The same things were measured in two ways. Each way mixes the same 11 hidden numbers, adds some noise and spreads widely along 7 directions of its own, which tell nothing about the thing.
In the rows, zero is written as 128.
Some things both ways: the first way, then the second way.
[126 137 123 117 127 164 123  77 144 155  93 117 128 125 147 126 120 130
 157]
[149 191 124 131 150 165  94 121 132  86 101  91 155  86 133 103 137  95
 166 159 146  98 153]

[119 139 132 185 195 138 139 150 117 111 159 151 180 167  72 159 157  75
 136]
[129 148 139 127 129 152 101 145 143  84 103 121 116 115 141 149 122 112
 115 129 121 173 148]

[ 99 189 140 152 150  89 118 142 104 193 106 180 134  75 105 102 103  52
 120]
[154 161 111 103 137 150  77 135 132  89 101 133  85  84 104 132 156  91
  38 136 141 163 126]

[147 140 151 171 132 225 157 126 160 160 142 236 143  77 140   9  63 120
 123]
[115 132  89 126 120 131 125 111 148 129 138 143  93 137 104 140 134 128
 154 126 105 111 191]

[180  56 113  62  88 159 158 131 113 129 152  88  95 178 155 103 136 136
 150]
[140 126 121 109 137  71 156 134 170 118 125 192  75 126  65 186 116 145
 109  77 146 125 146]

[111 117 142 214 136 120  62 146  50  45 174 113 169 172  78 201 150 112
 108]
[143  91  82 139 121 104 118 132 152 133 142 154  65 145 139 114 159 162
 129 131 115 150 141]

[133 102 143  88 117 137 139 147 152 156 163 118 136 159 134 135 149 125
 150]
[ 99  83 181 102  86 103 188  80 122  96 169 110 165 191 104 147  93 149
 123  86 184 110  86]

[126 145 134 149 139 106 106 145 110 104  94 132 123 104 142  99 111 104
  84]
[ 83 161 142 122 119 170 116  89 146  88 133 119 147 154  89 163  90 105
 123 115 169 108 176]

[ 42 168 127 185 162  65  55 131 106 168 128 175 165 170  68 184 107 101
 150]
[118 122 125 110  83 118 167 115 128 130 134 106 105 152 109 111 120 133
 107 107 155 140  98]

[109 139 137 135 145 174 157 146 167 147 166 192 173 137 105  97  88  87
 130]
[101 121 145 107  92 127 163 132 157 123 149 155  52 143 101 156 128 134
 106 126 151 179 124]

[142 149 139 161 134 135 154 150  93 108 118 122 125 135 129  93 113  73
  96]
[126  94 103 118 102 133  97 115 112 120 116  87 113 145 151  93 120 125
 137 124 143 141 129]

[116 100 119 127 139  96  56 129 125 165 150  91 169 153 112 202 161 105
 172]
[147 133 108 114 132 122 148  99 118 128 130 129 171 141 139  99 135 152
 151 113  93  74 126]

[125 120 175 187 138 185 159 190 165 115 201 191 147 105  75  94 132 124
 113]
[135  75 212 119 108 120 124 101 110 103 141 110 164 233 172 165  95 125
 162  92 129  91 125]

[169  76 165 124 142 173 199 109 109  48 171 121 133 181 153 114 150 108
 119]
[144 137 152  94 137 176 119 138  84 126  95  89 225 215 173 124  68 141
 143  70 104 100 139]

[147 141  87  88 167 102 141  94 113 118 101  60 163 179 176 150 157  99
 139]
[143  93 137 128 157  87 123 131 150  98  95 143 138 122 143 114 134 142
 126  99 131 181 114]

[144 123 145 131 149 151 128  93 130 133 138 141 148 153 108 171 155 123
 179]
[132  98 192  88 140 116 141 109 137  43 149 108 115  58  91 133 163 109
 123 146 174 181 111]

[ 99 146 129 144 148 111  83 106 128 160 115 148 155 176 121 161 122 134
 169]
[169 111 114 142 172  86 139 159 131 123 109 151 145 142 150 108 131 163
 149  92  99 166 134]

[121 194 141 139 125 155 188 141 131 163 120 155 145  96 135  71  93  47
 100]
[133 147 121 115 117 144 127 137 133  95 108 126 127 125 137 148 123 122
  81 118 134 156 118]

[151 138 150 113 122 168 132 133 119 109 140 111 142 122 126 101 123 144
 132]
[125 104  59 166 110  90 113 106 159 129 155 164  55 154 111 108 167 135
 101 148 136 139 148]

[ 88 171 142 187 126 117 136 197 118 128 190 175 150  89  78 106 106  34
  66]
[147 126 129 110 134 127 143 149 134 113 131 136 107 126 123 127 125 153
 122 113 147 163 122]

[ 95 133 131 129 146 111 140 153 124 163 123 194 127  89 100 100 104  90
 120]
[127 133 175  89 144 116 153 136 125  74 123 113 126 105  79 102 113 116
 130 121 195 175 111]

[ 99  75 162 120  83 136 121 152 155 102 127 132 108  46 140 119 125 159
 101]
[126 125 104 141 147  91 130  89 122 164 152 185 128 145 113  98 121 144
 161 132 142  81 115]

[146  63 140  44  87 180 128  98 193 129  99  81 133 120 200 113 111 166
 146]
[122 150  49 123 125 165 103 119 132 167 100 135 139 147 142 103 123 141
 102 124 136 130 128]

[106 143 126 177 134 104 106 154  87 133  99 151 135 104 155  83  92  65
  68]
[108 119 119 117 104 126 118  99 142 147 144 167  71 160 114 142 121 122
 129 128 125 101 143]

[160  87 171  77 111 174 170 141 192 153 144 120 115 130 135  94 130 164
 165]
[141 144 141 114 148 135 123 112 122  97 112 119 178 143 119 142 135 102
 105 113 144 124 139]

[ 61 163 117 168 164 128 159 160 177 144 196 168 198 140  82 140 123  95
 133]
[124  74 163 108 114  77 209 108 142 130 123 138 152 168 142 119 127 158
 158  92 140 142  82]

[161  71 177 111 103 185 197 165 154 109 215 153 112 138 142  63 133 139
 108]
[155 120 118 122 181 135 126 139 117 115 143 119 173 156 119  93 128 158
 176 120 169 133 161]

[164 143  88  69 154 176 197  93 149 192 125 153 145 114 159  80 135  75
 168]
[127 117  63 124 130 101 112 125 143 122 114 156 103 102 111 120 111 155
 118 102 133 143 136]

[117 106 131 100 140 139 172  92 137 138 119 146 126 152 158 126 140 149
 156]
[161 128 156 124 185 102 119 147 127 106 103 154 157 125 131 119 113 137
 139 104 155 159 113]

[140  71 170  96  85 146 138 176 118 100 166 122 102 109 101 116 127 137
 117]
[156 156 130 119 157 124 142 154 114  97 123 117 150 144 110  91 108 141
 137 110 163 139 132]

Other things, the second way, with their names:
<717>: [139 119 186 107 150  85 151 107 107 115 153 176 133 145  93 122 110 125
 120  97 121 113 101]
<735>: [128  69 107 142  93  70 130 108 143 161 148 170  51 158 135 140 143 148
 105 108 112 148 100]
<34>: [166  90  81  99 156 113 111 146 133 127  85 132 139 147 140 119 131 152
 118  79 113 145 155]
<239>: [151  81 100 128 139  91  86 114 133 124 105 131 116 141 143 122 129 132
 145 104 146 114 133]
<840>: [158 118 157 116 174 103 108 151 102 121 130 129 131 139 111  92 102 136
 162 101 162 158 124]
<762>: [118 157 109 130 123 139 142 105 162 118 143 165  93 119 116 142 145 131
 160 153 109  92 168]
<562>: [155 163 120 135 123 149  49 121 121 129  80 140 128 157 171 162 113  88
  93 113  88  87 135]
<40>: [127 128 126 127 130 144  89 125 123 112 115 138 134 158 142 141 113 121
  77 118 148 150 116]
<155>: [141  79 138 129 119  83 139  95 137 134 167 150  64  94 126 101 174 144
 124 141 132 151  75]
<692>: [137 115 106 140 157 110  90 135 136 103 130 148 100  94 120 136 147 121
 138 157 169 173 141]
<83>: [131 144 153 118  98 128 114 111 120 150 139 147  83 145 125 168 114 106
 135 119 110  90 124]
<414>: [129  81 154 111 116 107  89  97 150 107 110 131  91 150 132 148 120 118
 129  98 153 114 121]
<86>: [170 125 124 156 176  51 135 135 145 149 155 228  71 111 123 125 156 152
 187 147 105 105 125]
<695>: [132  85 161  97 104 102 108  83 138 113 132 121  59  96 105  96 151 107
  91 119 167 138  73]
<751>: [134 115 141  87 104 108 186 129 119 111 100 101 158 160 131 122 117 125
 132  88 120 141 118]
<885>: [166 155 141 122 168 132 131 160 127 119  91 143 160 121 148 148 138 118
 107 110 112 172 122]
<848>: [174 164 145 110 182 134  96 163 153  96 100 205 105 129 119 180 147 115
  77 117  96 146 162]
<29>: [154 185  92 159 157 139  80 129 133 116 144 174 104 110 115 147 129 132
 104 143 126  94 152]
<691>: [113 148  64 124  98 190  68 122 121 135 110  95 106  96 149 120 108 139
  56 117 138 173 110]
<103>: [147 156 129 111 151 146  94 133 147 101  77 121 133 107 115 153 129 103
  83  97 139 154 145]
<565>: [134 130  70 126 124 141  94 139 139 126 105 130 104 107 137 139 132 133
  82 121 138 173 130]
<651>: [144 121 106 141 154 103  97 132 147 164 114 196  72 112 143 125 145 132
 131 137 115 151 116]
<854>: [127 111 136 100 112 134 109 107 127 129 131 144 115 179 122 169 100 134
 100  85 132  97 134]
<69>: [159 131 121 127 171 140 103 160 126 117 103 112 134 144 154  69 119 144
 179 122 137 153 156]
<534>: [111 158 132 130  94 162  90 116 135 127 140 126  56 111 113 137 130  98
  75 160 190 160  93]
<233>: [136 109 130 119 133  78 178  98 130 101 157 138 145 129  95 107 137 155
 142 108 126 114 119]
<812>: [152  57 126  90 116  96 101 125 122 117  97 103  90  81 149 103 154 125
 113  99 107 196  93]
<611>: [131 100 118 129 162  75 156 116 139 131 131 169 149 163 114 104 119 154
 197 111 139 107 151]
<881>: [143 162 115 127 167 114 160 134 134  89 147 140 143  96  92  83 146 142
 171 149 124 132 164]
<793>: [161 132 127 128 138 128  70 121 115  91 105  90 142 146 135 108 105 112
 137 104 160  96 136]
<208>: [136 152 167 114 126 135 126 139 131  73 120 115 119 130 117 134 124 103
 117 127 137 153 138]
<776>: [146 139 175 111 135 137 149 147  92 101 111  96 204 197 151 134  91 117
 162 102 137 130 131]
<330>: [156 122  62 108 158 101 161 145 139 120  94 138 158 131 122  98 157 149
 132 108 106 150 161]
<176>: [136  98 126 123 151  80 173 130 163  89 126 135 111 101 115  72 165 149
 185 136 138 175 139]
<819>: [139 143  89  94 137 177  94 145 111 124 104 101 141 124 135 109 119 131
 116 123 127 150 155]
<207>: [136 221 154 149 178 162 104 142 132  98 152 186 132 118 112 151  95 127
 170 149  98  86 186]
<185>: [130 150 114 137 138 138 111 129 108 120 130 134 157 180 120 155 107 114
 105 118 150 125 151]
<547>: [127 150 112 140 135 150  66 118 110 130 137 139 124 137 138 108  91 136
 127 128 136 111 127]
<347>: [172 103 144 109 127 144  70 145 116  94  65  84 125 134 194 111 160  85
  88 132 121 184 101]
<468>: [176 124  92 156 193 102 120 148 118 120 130 170 180 173 148 105 128 172
 133 106 115 128 148]
<899>: [127 172 109 128 146 152 102 120 135  73 113 129 155 113 120 132 126 105
 124 149 134 115 166]
<422>: [153  50 172 115 134  97  78 111 112 143 115 131  82 128 175  98 162  99
 135 131 108 170  89]
<277>: [156 108  88 157 138  95 102 115 123 163 126 171 117 172 173 105 138 144
 138 119  74  94 129]
<345>: [101  78 159 102  97 121 148  93 123 116 124 117 132 147 149 144 135 110
 129 124 133 155 104]
<321>: [154  89  97 158 154  61 163 126 119 145 128 164 195 212 160 123 109 185
 176  77  90  95 136]
<683>: [ 97 165 161 141 118 136 114  86 132 132 157 165  94 142 102 142  95 104
 134 129 129  92 137]
<790>: [129  96 142 128 139  79 136 122 179 150 122 219  39 142 116 173 164 114
 131 129 116 155 138]
<706>: [158 128  89  92 141 138  98 130 111 152 109 146 139 124 132 153 115 149
  95  87 116 111 119]
<537>: [100 125 150 114 126 111 116 101 140 109 156 189  78 133  70 190 126  93
 100 134 152 130 152]
<603>: [140 134 105 124 140 139  98 147 129 139 119 159  91 126 130 154 137 121
  96 132 132 172 135]
<223>: [182 119 177 115 167  90 119 145 124  90  85 156 180 178 152 174 103 129
 110  64 112 111 118]
<111>: [142 148 184  86 131 132 135 148 153  99  88 151  85 100 123 176 141  89
 112 118 109 177 133]
<445>: [145 111 126 104 123 116 137 147 127 122  91 119 118 128 142 123 137 123
  95  99 111 193 113]
<420>: [184 122 140 123 200  53 191 166 103 106 131 158 182 125 125  59 116 171
 223 106 107 128 132]
<66>: [145 139 109 127 117 145 101 111 128 124 119 116 142 147 150 137 128 125
 148 135 149  80 131]
<307>: [110  92  93 125 106 124 109 107 152 119 116 134  89 156 138 122 141 124
 112 124 125 150 151]
<379>: [140 173  91 142 108 170  59 137 142 109 119 129  52  96 133 152 153  92
  62 159 120 157 147]
<55>: [145 154 101 106 138 131 120 150 121 115  89 136 130 127 131 129 108 122
 121 101  96 141 157]
<643>: [120 146  54 123 118 169  64 124 138 133 115 140  85  86 130 144 139 124
  57 138 128 165 138]
<666>: [141 157 130 116 152 174 110 123 126  83 116  94 169 107 143  91 149 123
 123 142 121 148 145]
<630>: [164 117 142 136 140 133  77 124 124 131 118 142 132 186 171 129 125 137
 126 112 115  98 121]
<210>: [177 101  67 136 174 102  85 141 105 153 112 160 138 130 165  95 148 156
 129 114  77 137 135]
<866>: [127 119 145 137 120  94 134 104 148  91 143 143 114 154 115 138 109 135
 159 114 147  87 139]
<211>: [ 94 157  76 144 101 137 116  89 134 129 135 130 128 145 108 128 110 110
 137 140 137  90 160]
<878>: [136  92 164 111 131  96 152 120 105 129 135 127 136 161 143  96 116 132
 186 111 114 129 119]
<682>: [143 148  87 134 148 135  82 138 128 156 140 164  53  59 120 101 154 131
 126 166 134 167 121]
<218>: [120  94 151 102 131  84 169 121 121 143 133 163 151 162 123 147  89 158
 172  73 102 120 125]
<244>: [170 110 140 115 144  85 149 147 127 110 115 155 111 138 135 104 165 125
 106 126 118 164  99]
<214>: [ 94 115 129 131  70 144  95  91 128 126 141 114  61 125 155 115 119  97
 159 169 134 120 119]
<136>: [163 159  79 137 141 140  71 146 128 154  93 190 108 141 174 167 126 122
  94 120  56 104 144]
<279>: [146 109 130 134 119 120 108 117 111  96 133 111 135 149 153 106 135 126
 116 131 144 130 103]
<608>: [154 118 151  98 136  94 128 131 121  95 114 128 131 141 101 137 112 120
 128  86 136 121 131]
<876>: [142  88 135 118  95 104 112 134 151 127 120 136  38 139 137 140 157 115
  83 123 151 184  97]
<328>: [144 140 171 132 181  79 185 149 139  77 148 156 139 135  84 103 126 138
 195 127 158 151 162]
<342>: [171  91 107  93 170  88 150 163 154 114  78 157 136 113 122 163 171 142
  78  82 126 214 125]
<287>: [167 153 162 114 165 105 152 147 127  86 124 129 129 101 113  90 147 120
 166 139 131 143 127]
<467>: [126 126 142 121 109 137  85  92 134  81 156 106  85 101 102 130 131 113
 126 147 188 100 125]
<250>: [ 85  78 154  82  63 110 174  73 123 111 160  95 125 141  93 159  84 144
 137  84 188 107  91]
<693>: [166 130 137 120 168 106 123 131 128 136 123 155 112 106 120 100 163 124
 144 134 122 142 123]
<814>: [132 137  99 123 170 141 114 116 116 123 138 123 154 111 117  58 123 145
 178 141 153 122 147]
<525>: [143 113 162 109 131 124 141 145 128 107  87 124 176 213 160 149  96 135
 119  64  98 139 142]
<483>: [114  95 105 149 117  89 153 104 132 119 151 118 122 125 124  99 139 141
 180 140 145 144 131]
<675>: [114 108 156 118 115 101 132  96 139 114 139 156 108 140  95 181 115 113
  92  95 155 129 118]

Some of these things the first way, each followed by its name:
[104 185 127 165 162 111 144 127 128 132 169 188 145 107  86 125 127  65
 114]  <854>
[ 89 138 121 130 136  90  94 145 158 206 118 183 140  75 136 109 105 113
 127]  <814>
[ 82 144 155 183 147  95 107 165 100 161 100 173 138 111 129 124 121  92
 102]  <40>
[110  89 135 125  88 140 126 190 146 203 146 134 118  92 158  80 117  93
 103]  <86>
[134 142 131 142 150  94 140 125  89  55 121  79 130 160 131 141 133  60
  83]  <878>
[103  85 172 164  98 190  40  90 133  96  38 157 109  71 121 145  94 211
 150]  <211>
[105  95 128 152 112 122  84 130 117 110 140 121 122 165  90 203 151 118
 147]  <250>
[145  97 145 110 106 164 130 145 145 132 145  96 131 142 150 114 139 148
 134]  <321>
[127 133 115 150 104 158 115 135 123 142 106 165 120  65 158  64  92 133
  99]  <414>
[172 114 140  61  99 163 125 107 140 114 103  91 123  79 161 107 115 110
 116]  <848>
[135 145 141  89 132 188 119  97 177 179  98 176 143  88 108 103  96 135
 176]  <208>
[118 124 145 118  96 131  93  98 136 138 128 108 148 150 169 151 123 136
 151]  <155>
[151 148 101  81 144  75 176  91  87 100 143  76 138 179 166 136 153  89
 137]  <695>
[136 104 158 121 123 157 100 160 173 168 153 148 172  93 123 117 121 129
 153]  <666>
[149 140 102 112 143 123 156 178 116 148 176 106 141 119 103 106 157  69
 117]  <866>
[114 104 167 180 121 174 114 161 145 112 139 144 139 134  94 125 127 147
 131]  <483>
[ 98 182 144 188 150 165 163 113 151 139 153 194 154 133 117  87  92  94
 113]  <342>
[140  70 145  91  99 135 150 183 124 165 162 128 116 102 111 104 131 102
 137]  <420>
[123 205 126 138 159 155 159  67 111 175 101 198 154  94 164  61  82  69
 126]  <881>
[107 157 125 112 149  62 112 151 144 120 110 115 132  87 134 122 125  65
  89]  <683>
[ 88 152 136 172 114  90  70  77  90 122  92 135 108 131 133 189 125  86
 119]  <706>
[177 161 191 154 100 234 212 112 112  19 148 127 120  93 129  61 105  91
  78]  <379>
[120  98 145 111 111 152 113 143 146 191 129 162 136 106 121 102 102 133
 160]  <287>
[132 104 128 121 114  98  66 176 110 118 133 101 102  85  72 154 138  93
 111]  <608>
[141  99 144  95 119 139 110 114 146 112 131  76 145 140 136 166 153 151
 162]  <277>
[163  81 134  78  77 209 126 155 186 169 145 110 149  87 154  83  97 134
 144]  <762>
[123  85 171 133  76 174 108 109 141 110 102 149 101  84 186  73  82 160
 104]  <693>
[120 107 175 136 112 177 144 139 169 160 120 175 114 133 141  86  97 126
 129]  <603>
[138 127 117 132 118 194 133 102 121 129 113 156 167 109 165  70  81 144
 133]  <176>
[ 94 119 108 134 168  99 127  63 112 126  93 112 158 210 168 189 148 125
 159]  <651>
[ 98 139 118 143 119 123  85 118 136 138 124  87 135 134 106 183 142 110
 129]  <66>
[135 149 146 102 134 130 156 111 115  62 150  67 148 133  95 166 147  88
 123]  <244>
[129  90 168 128 104 184  99  85 127 107  92 179 122  81 144 138 116 162
 145]  <207>
[122 125 127 131 119 124  60  91 113 152  30  93 113 113 162 142 116 130
 137]  <562>
[115 127 151 192 161 129 159 202 128 173 168 183 154 121 114  95 139  35
 101]  <643>
[ 88 159 191 149  99 137  75 125 151 135  61 166  84  69 115 109  82 148
 104]  <185>
[117 125 152 164 121 177 164 151 127  78 173 193 144  85 106  71  90 133
  95]  <69>
[132 120 140 154 172  86 153 171 142 112 156 103 148 163 135 122 153  69
 102]  <422>
[157 143 154 128 119 177 175 116 123  36 194 117 142  83 107 118 145  94
 103]  <233>
[152 111 143 110 115 165 166 117 142 122 117 132 113 134 167  69 106 143
 129]  <103>
[155 107 128 113 126 133 147 164 116 109 177 108 106 109  77 124 169 113
 129]  <793>
